The rows are grouped in 3 ways, from coarse to fine. Each group lies inside one group of the grouping before and may be the whole of it. The rows also spread widely along 11 directions, which tell nothing about the answers.
Some rows, each with its group in each grouping after it:
[-21  11  -4   8  -4  39  15 -18 -32  -8 -10   9   4  -8   3   8   3   5
 -15  16 -27] | J_205 J_930 J_57
[-10  -4 -20  25  -8 -26  25  42 -30  14   0 -15  -9  57  28 -23  -4 -35
  11  12  33] | J_205 J_930 J_605
[ 13   2  -9 -13  -6  -7  13  -6  39 -15  10   0 -16 -39 -25   4  15 -29
  21  21 -14] | J_63 J_992 J_585
[-17  -8   4  -2   4 -23 -15  -5 -12 -18   1 -16  12  33 -17 -45 -10  47
  -7 -29   8] | J_63 J_584 J_768
[  8  -2   3  -5   1   2 -20 -16  14  -5  45  58 -26  -9  15  18  -6  -9
  -9  -3 -21] | J_375 J_307 J_300
[ 27   3   3  -4 -12 -20  10   1  22  12  27  -4 -39  -8  -5 -15  11  -1
  43   3  19] | J_375 J_734 J_726
[-18  13  -2 -29 -14  10   9  17 -11 -15 -15 -10 -13 -12  10  17  48  34
 -17 -15 -15] | J_63 J_358 J_297
[-31  25 -15 -25  -1 -16  -8   8  29 -35  29  23  -6 -16 -33 -19  10 -12
  14 -19 -30] | J_63 J_584 J_507
[ -6 -24 -21   2  39 -22 -29 -16  33 -24  -2 -32 -13  -8 -48 -38  16  18
  -8 -38  -1] | J_63 J_773 J_948
[-32   5 -25  -6 -13 -23   3  42  -7  -9  -6  32 -10  19  20 -19 -22 -14
  -2  40  -9] | J_205 J_930 J_5
[-28   9 -28  25 -34 -13  49 -30 -23  12  15   1  -1 -14 -27  14  35 -56
  17  14 -11] | J_205 J_758 J_567
[ -3 -27 -14   3   0  25   8  -3 -25 -12  -3   2 -17   5  20  14  22  14
 -23   7 -15] | J_375 J_734 J_110
[ -6 -20   9  -6  12   6  20 -24  -7 -14 -22 -36  27 -10 -16  -1  27  -1
 -34  -3   2] | J_375 J_307 J_329
[-14  22  21 -11 -24 -62   0  -1  27   3  13  -3  27   1 -24 -17  -9 -23
  -1   4  18] | J_63 J_584 J_573
[ 15 -24   5  16   7 -48 -42   2  33  29   8  36 -37   7   0 -25 -53   3
   7  36  23] | J_375 J_734 J_422
[ -3  24  14 -28 -38 -32  16  -4  32 -14  30  28  19 -25 -12   7  -2 -42
   2  25 -12] | J_63 J_584 J_768
[ 41  29  59  17  18  18 -40 -27  32  36  20  50 -18 -19  36  42 -51 -34
 -20  38  12] | J_375 J_734 J_726
[-25  -9 -15  20  -1 -13   7 -10  -3   2  -7 -19   8   3 -32  -2  13 -33
 -10   1  -1] | J_63 J_584 J_768
[ 22 -29 -10  -9 -34 -63  20  15  13   4  15   9  -5  10  23  -9   0  -6
  -8  31  19] | J_205 J_930 J_5
[  1  -5  23  22  41   4 -21 -22   0 -11 -14 -31  27  21 -29 -44 -43   7
  -7  -1  22] | J_63 J_584 J_573
[-10  64  42 -18  13 -33 -21  39  43   5 -23 -14   9   7  -3 -36 -41 -16
  23  20  33] | J_63 J_992 J_585
[ 16   4  -2   1 -14  -1   0   7   5   0  37  39 -27  -2  19  17  -7 -26
  13  17  -5] | J_63 J_358 J_297
[-11 -46 -30   7  37  30   0   1 -24 -24 -57 -40  -9   5 -10 -34   4  51
 -28  13 -11] | J_205 J_930 J_57
[ -8  12   6 -23  -5 -13  -1   7  -3 -21   2   3   1   9  14 -18   9  44
 -15 -14  -6] | J_205 J_930 J_5
[-20  20   7  -3  -7  10  10  13  -3  11 -44   0   5 -18   8   5 -13 -13
 -17  56  -5] | J_205 J_930 J_57
[ -6  19  10 -13 -17 -23   2  17  16   4  -8  -4  -3  -6 -13 -24 -11   0
  21  25  12] | J_63 J_584 J_768
[-25 -18 -26 -17 -23 -42  34  27 -12 -21 -24 -10  13  18   8 -33   1   3
  -8  35   7] | J_205 J_758 J_567
[ 12  15   0 -18  10  23 -14  30  -5 -11  -3  18 -35   2  43  -3   3  42
  -3   5 -13] | J_205 J_930 J_5
[ -8  29  41  -5  14  21   2   5 -24   2 -31 -38  14  22  17 -16   3  34
 -12 -13  24] | J_375 J_734 J_422
[ 41  -7  -1 -25  18  22  -7  11  24 -35  19  -2 -26 -15  12 -17   6  21
  15  -6  -7] | J_63 J_773 J_948

New rows. What belongs after each?
[-18 -17 -10 -29   2 -29  19  27  26 -33 -23 -20  19  -4  -6 -20   8 -28
 -23  33   2] | J_375 J_734 J_110
[ 43  -8  20  -4  13   2 -11 -29  13  -2   2   2 -19 -15  10 -19 -14  52
   5   5   9] | J_205 J_758 J_567
[ 17   0 -16 -30 -37   2  51  25 -11 -19  13  -5 -15  -7  37  20  58  -1
  -1   3 -10] | J_205 J_930 J_605
[-29  17  -2 -41  -9 -59 -28  35  37 -13 -10  -1 -10  -6  -2  -2  37  32
 -35 -33  -5] | J_63 J_584 J_507
[-22 -17 -29  -1  -6 -28  11   8   6 -27  14   0   7   9 -26 -33  -8 -31
   9  13  -3] | J_63 J_773 J_948
[-32 -38 -53  -5   0  -8  13  48 -24 -24 -37   1 -15  23  16 -29  -4  14
 -16  43 -14] | J_205 J_930 J_5
[ 18  -7  14  10  17  11 -20  -4   9  20 -18  -1 -33  -8  13   7  -9  15
  -9  22  12] | J_375 J_734 J_726
[ 15   0   5   9   1 -11  -7 -33  24   3  43  23 -25 -14 -23 -13 -12 -12
  31   1   0] | J_375 J_734 J_726
[-15   7 -15 -11   2   0  16   7 -10 -38  18 -21  -1  21 -14 -32  22  18
  22 -36  -8] | J_63 J_992 J_585
[ -2  27  31 -24   5 -31 -33  18  42  20 -26   4 -19 -19  10   4   3  20
 -21   8  14] | J_375 J_734 J_422
[ -6  23  17  -7   7   2  25   0   2 -17  -6 -40  22   0 -17 -12  17 -23
   5  -8  16] | J_63 J_358 J_297
[ -5 -19 -22 -23   0 -17  14  29  16 -24  -6 -13 -17   4   6 -13  25  -3
  -4   8   0] | J_375 J_734 J_726
[ 16  20  16 -23  13  38 -12   8  15 -23  -7   9 -13 -27  -1 -14 -20  23
  17  26 -16] | J_63 J_584 J_573
[-23 -37 -29   6   0 -23  -6   1 -18  -6  -6 -14 -27  21 -17 -37  16  49
   3 -14   2] | J_375 J_734 J_110
[  7  19   0   2  -1  -8  -9  -1  31  10  13   5 -25 -30 -19   0   3 -31
  22  14   1] | J_63 J_773 J_948
[  8   3  14  -4   4 -31  -7  -7  34   0  -1   8  10 -11  -1  -9 -24 -21
 -19  27   6] | J_205 J_930 J_57
[ 44  -9  19 -18 -12  21  -7 -35   9   5  16   6 -48 -38   9  16  33  75
   9 -13  -9] | J_375 J_734 J_726
[ 35 -56 -22  -6  -7  -8  29 -16   2   0 -34 -55 -20 -31   1  16  72  43
 -34   4   2] | J_205 J_930 J_5
[ 10  12  16 -12  14  -6 -10 -13  21 -24  24 -15   6   2 -17 -20  11  11
   1 -37   1] | J_63 J_584 J_768
[ -4  -2   2  10  25  27 -33  -7  -7  10 -33  14 -27 -12  15   7 -12  45
 -32  18 -15] | J_205 J_930 J_5
[ 17  31  36 -29  -2  10   5  -4   9 -23   4 -17  14  -6  14   2  14  28
  -6 -19   2] | J_63 J_992 J_585
[ 11 -38   6  22  25  11 -17 -27 -17  20 -26 -22 -16   0   0   6  12  37
 -35  -6  11] | J_375 J_307 J_329
[  1  30  21   7  29  33 -19   8 -11  -8 -11 -12  -9  19   8 -20 -21  25
  13 -10   5] | J_63 J_992 J_585
[ -3   0  -4  -2   2   1 -16 -11  13  -4  21  35 -33 -11  -7  -9 -15  10
  15  12 -14] | J_375 J_734 J_726
[  9 -12  -7  15 -10  -7  -5 -22   1   6  20  10 -16 -10 -18 -10  -9  -3
  16  12   2] | J_63 J_773 J_948
[ 12  -9  11  -2  11 -13 -11 -23  10 -16  14 -24   4   8 -22 -28   8  31
  -2 -35   7] | J_63 J_584 J_768
[ -8 -15  -1  -8  16 -27 -16  -2  26  -7 -10 -13  -8  -3 -13 -10  17   8
 -26 -14   4] | J_375 J_734 J_422
[-30  26   9  -9  -3 -16   8  27  -3   1 -17 -13   2  16  -5 -32  -6  -4
  15  11  17] | J_375 J_734 J_422
[-20  27 -17   9  13   5 -13   6   6 -11  31   6 -23   2 -18  -8  15 -27
  20 -32 -13] | J_63 J_773 J_948
[ 23   7  -1  11  25  25  -2   3  31   8  11   4 -39 -24   8  30  15 -57
   5  17  -3] | J_375 J_734 J_726
[ -3 -27 -14  -3 -13  18  29  -7 -17 -12 -13  -4  -5 -12  -5  -3  11   1
  -2  35 -12] | J_375 J_734 J_422
[ 13  13  17 -20  14   5   4 -10  23 -26   8   2  15 -11  12   4   6 -11
 -28  -5  -9] | J_205 J_930 J_605
[-15  33   3   2   8  14  13   3  14   2 -16   0   1 -27  -6  15   6 -47
  -7  31 -12] | J_205 J_930 J_5
[  0   1   6   9  -4  25  27  -2 -27  11 -28 -32 -12   1  -3 -14   5  13
  21  29  16] | J_375 J_734 J_726
[  9 -33  -8 -20   6 -21 -16  -8  23 -21 -11 -15  -8 -17 -21 -19  14  51
 -19  -7  -7] | J_63 J_584 J_573
[ -8  18  -2 -12  12   6 -22  29   4 -19   0  13 -28  14   9 -28 -18  34
  20  -3  -7] | J_63 J_992 J_585
[ 15  27  34 -18  11  11  -9  -2  27  -4   1   6  -6 -19   7  -1  -8  -1
   0  10   3] | J_375 J_734 J_422
[-35  15  -2 -13  14 -14 -27  -3   1 -19  -4  15  -3  11  -6 -29  -6  49
 -21 -28 -16] | J_205 J_930 J_605
[-25  10  -7 -22   2  -7   0  32   9 -19  -2  27  -8   7   0 -33 -28 -11
  19  33  -5] | J_375 J_307 J_300
[-23  -7 -16 -36 -36 -38  45   9   7 -28  -1 -22  11 -11 -28 -32  35   2
  17  10  -2] | J_375 J_734 J_422
[ 32  -9  20 -32   6  -4  12  25  29 -25 -19 -26  23 -10  27  14  13 -18
 -39  24  10] | J_63 J_584 J_573
[ -1  -2   1  -5  20 -16  -5 -28  32 -10 -16 -10   4 -31 -20   0  11  -6
 -29   5  -6] | J_205 J_758 J_567
[ -3 -28 -26  16  37  -6   5  24   0  -5 -44 -52 -15  16 -11 -40   7   5
  -3  12  19] | J_205 J_930 J_5
[ 16   3  37 -24  -8 -13   3   2  -1  -1 -16 -26   9   7  24 -11  10  48
 -21  -1  25] | J_375 J_734 J_110
[  4 -29   4 -29 -21 -24  25 -21   9 -17  -3  -6  16 -21  -9  -1  23  14
 -25  15  -3] | J_375 J_307 J_300
[-11 -19   9 -29  -4 -14   5   4  -6 -36  -4  -1  21  16  18 -17   2  34
 -38   0  -4] | J_375 J_734 J_110
[ -9  59  33 -18   1  17   2   7   9  -6  -5  13  13 -13  14  -4 -21 -13
   0  22  -6] | J_205 J_930 J_57
[-13  -2  -7  -3 -24 -42  26   5  12   6   5 -12  -7  -1 -22 -24   6 -23
  27  24  19] | J_375 J_734 J_726
[  8   0  11 -12  14  27  -1 -17   7 -16  -1  -6 -10 -21   3  18  33  14
 -24 -17 -17] | J_375 J_734 J_422
[  2 -48 -28   6  -6 -16  16   2 -14   1  -2 -11 -19   6  -5 -12  21   3
  -1  10   6] | J_375 J_307 J_329
